The groups are shells around one centre, one inside the other: the same stretched ball of 2 dimensions in 7 sizes.
Known rows, each followed by its group:
[  5   9  18  16  13  29 -10  -8  11  11 -13  16   4  19   9 -19 -15 -22] -> vomiv
[  3 -10 -37 -21 -20 -54 -13   0 -20 -37  24 -62 -31  -4 -23  49  54  38] -> fige
[  6  11  24  21  17  39 -10  -9  14  16 -18  25   8  23  13 -27 -23 -29] -> Zamub
[  0  19  49  33  30  72   2  -7  25  43 -35  68  33  20  27 -60 -60 -55] -> Zamub
[  5  -4 -21 -10 -10 -29 -13  -3 -11 -24  14 -41 -22   5 -14  30  35  21] -> vomiv
[  5  13  31  24  21  48  -8  -9  18  23 -22  35  13  23  16 -36 -32 -36] -> Zamub
[ -9   2   5  -2   0   2  13   8  -3  11  -7  18  18 -15   1  -9 -12  -5] -> diz
[  2 -15 -52 -31 -29 -76 -12   3 -28 -49  34 -81 -39 -11 -32  67  72  54] -> letim
[ -7 -11 -35 -27 -22 -56   5  10 -24 -27  21 -44 -13 -24 -23  42  41  38] -> diz
[  5 -12 -44 -25 -24 -63 -16  -1 -23 -45  30 -75 -39  -3 -28  59  65  46] -> mup
[  7  -3 -19  -6  -8 -24 -18  -6  -8 -24  12 -42 -25  12 -12  28  35  17] -> mup
[ -6  -8 -26 -21 -17 -42   6   9 -19 -19  14 -31  -7 -21 -17  30  30  28] -> fige
[  4 -11 -40 -22 -21 -57 -15   0 -21 -41  26 -68 -35  -3 -25  53  59  41] -> diz
[  7  -4 -22  -9 -10 -30 -17  -5 -10 -27  15 -46 -27   9 -14  32  38  21] -> letim
[ -2 -12 -39 -26 -23 -59  -5   5 -24 -35  25 -58 -24 -14 -25  49  52  41] -> kam
[  8   1  -6   2   0  -5 -17  -8  -1 -13   4 -24 -17  17  -5  13  19   4] -> mup
[ -7   3   5   0   2   4  10   6  -2  10  -7  16  15 -11   1  -9 -12  -7] -> kam
[  3  14  33  24  21  50  -3  -7  17  27 -24  41  18  19  18 -39 -37 -38] -> kam
[ -8  10  26  12  14  34  15   5   9  30 -22  49  32  -6  14 -36 -40 -29] -> letim
[ -3 -12 -38 -27 -23 -59  -1   7 -24 -33  24 -54 -20 -19 -24  48  49  41] -> vomiv
[  3  17  41  29  26  62  -2  -8  22  34 -30  54  24  22  22 -49 -48 -47] -> fige

New rows. What belongs after each?
[  5   1  -6   0  -1  -7 -12  -5  -3 -11   3 -20 -13  11  -5  11  16   4] -> kam
[ -1 -12 -42 -28 -25 -64  -5   6 -25 -38  27 -62 -26 -15 -27  53  56  44] -> vomiv
[ -6  14  38  21  21  52  13   2  16  39 -29  63  37   2  20 -50 -53 -42] -> diz
[  0  18  46  31  28  67   2  -6  24  40 -33  64  31  19  25 -56 -56 -52] -> fige
[ -7  -9 -30 -24 -19 -49   5  10 -21 -23  17 -37 -10 -22 -20  36  35  32] -> Zamub
[ -1 -13 -42 -28 -25 -64  -6   5 -25 -39  27 -63 -28 -14 -27  54  57  45] -> vomiv
[ -4  18  49  31  29  71   9  -2  24  47 -36  75  40  12  27 -63 -65 -55] -> diz
[ -9  -9 -28 -24 -19 -46   9  11 -21 -19  16 -30  -5 -26 -18  32  30  30] -> mup
[  0  19  48  33  30  72   2  -7  25  42 -35  67  32  20  27 -60 -60 -55] -> Zamub
[ -3  21  57  36  34  82   9  -4  28  53 -42  86  44  15  32 -72 -74 -63] -> mup
[  5   7  13  13  10  21 -11  -7   8   6 -10   8   0  18   6 -12  -8 -17] -> vomiv
[  5  -7 -28 -14 -14 -40 -14  -2 -15 -30  18 -51 -27   2 -18  39  44  29] -> fige
[ -8  -5 -16 -15 -11 -28  10  10 -14  -8   7 -13   3 -21 -11  17  14  17] -> diz
[ -6  11  30  16  16  41  11   2  12  31 -23  49  30   0  16 -39 -41 -33] -> vomiv
[  1  20  51  35  31  76   1  -7  27  44 -36  70  33  22  28 -62 -62 -57] -> diz
[ -9   9  24  10  12  30  16   6   7  28 -20  46  31  -9  12 -33 -37 -26] -> mup
[  3  18  46  33  29  69  -2  -9  25  38 -33  60  26  25  26 -56 -54 -53] -> diz
[ -7  16  43  24  24  60  14   2  19  44 -33  71  41   2  23 -57 -60 -48] -> mup
[  5  -7 -28 -14 -14 -39 -14  -2 -14 -30  18 -51 -27   3 -18  38  43  28] -> fige
[ -9   6  15   4   7  17  15   7   2  20 -14  33  25 -12   7 -22 -26 -17] -> letim
[ -8  -7 -24 -20 -16 -40   8  10 -18 -16  13 -26  -4 -23 -16  27  26  26] -> diz
[ -7  -4 -13 -13 -10 -24   8   8 -12  -7   6 -11   3 -17 -10  14  12  14] -> vomiv
[ -1  19  50  33  30  73   4  -5  25  45 -36  71  35  18  27 -62 -62 -56] -> Zamub
[ -4 -13 -43 -30 -26 -66   0   8 -27 -36  27 -59 -23 -22 -27  53  54  46] -> Zamub
[ -8  10  28  14  15  37  15   5  10  31 -23  51  33  -6  15 -38 -42 -31] -> letim
[  0 -12 -41 -26 -24 -62  -9   3 -24 -39  27 -64 -29 -11 -26  53  57  43] -> vomiv
[  7   7  10  12   9  18 -14  -9   7   3  -8   2  -4  21   4  -9  -3 -14] -> diz
[  6  11  24  20  17  38 -10  -9  14  16 -17  23   7  22  12 -26 -22 -28] -> Zamub
[ -3 -14 -45 -31 -28 -70  -2   8 -28 -39  28 -64 -25 -21 -29  56  58  48] -> Zamub
[ -2  20  52  34  31  77   6  -5  26  48 -38  77  39  17  29 -66 -67 -59] -> diz
[ -8  -6 -19 -17 -13 -33   8   9 -15 -12  10 -19   0 -21 -13  21  20  21] -> Zamub
[  2  -9 -35 -20 -19 -51 -10   1 -19 -34  22 -57 -27  -6 -22  45  50  36] -> kam
[ -8   3   8   0   2   7  12   7  -1  13  -9  21  19 -13   3 -13 -16  -9] -> Zamub
[ -3 -15 -49 -34 -30 -75  -3   8 -30 -42  31 -69 -28 -22 -31  61  63  52] -> diz
[  5  -3 -18  -7  -8 -24 -14  -4  -9 -21  11 -36 -21   7 -12  26  31  17] -> vomiv
[ -4 -12 -39 -28 -24 -61   0   8 -25 -33  24 -53 -20 -21 -25  48  49  42] -> fige
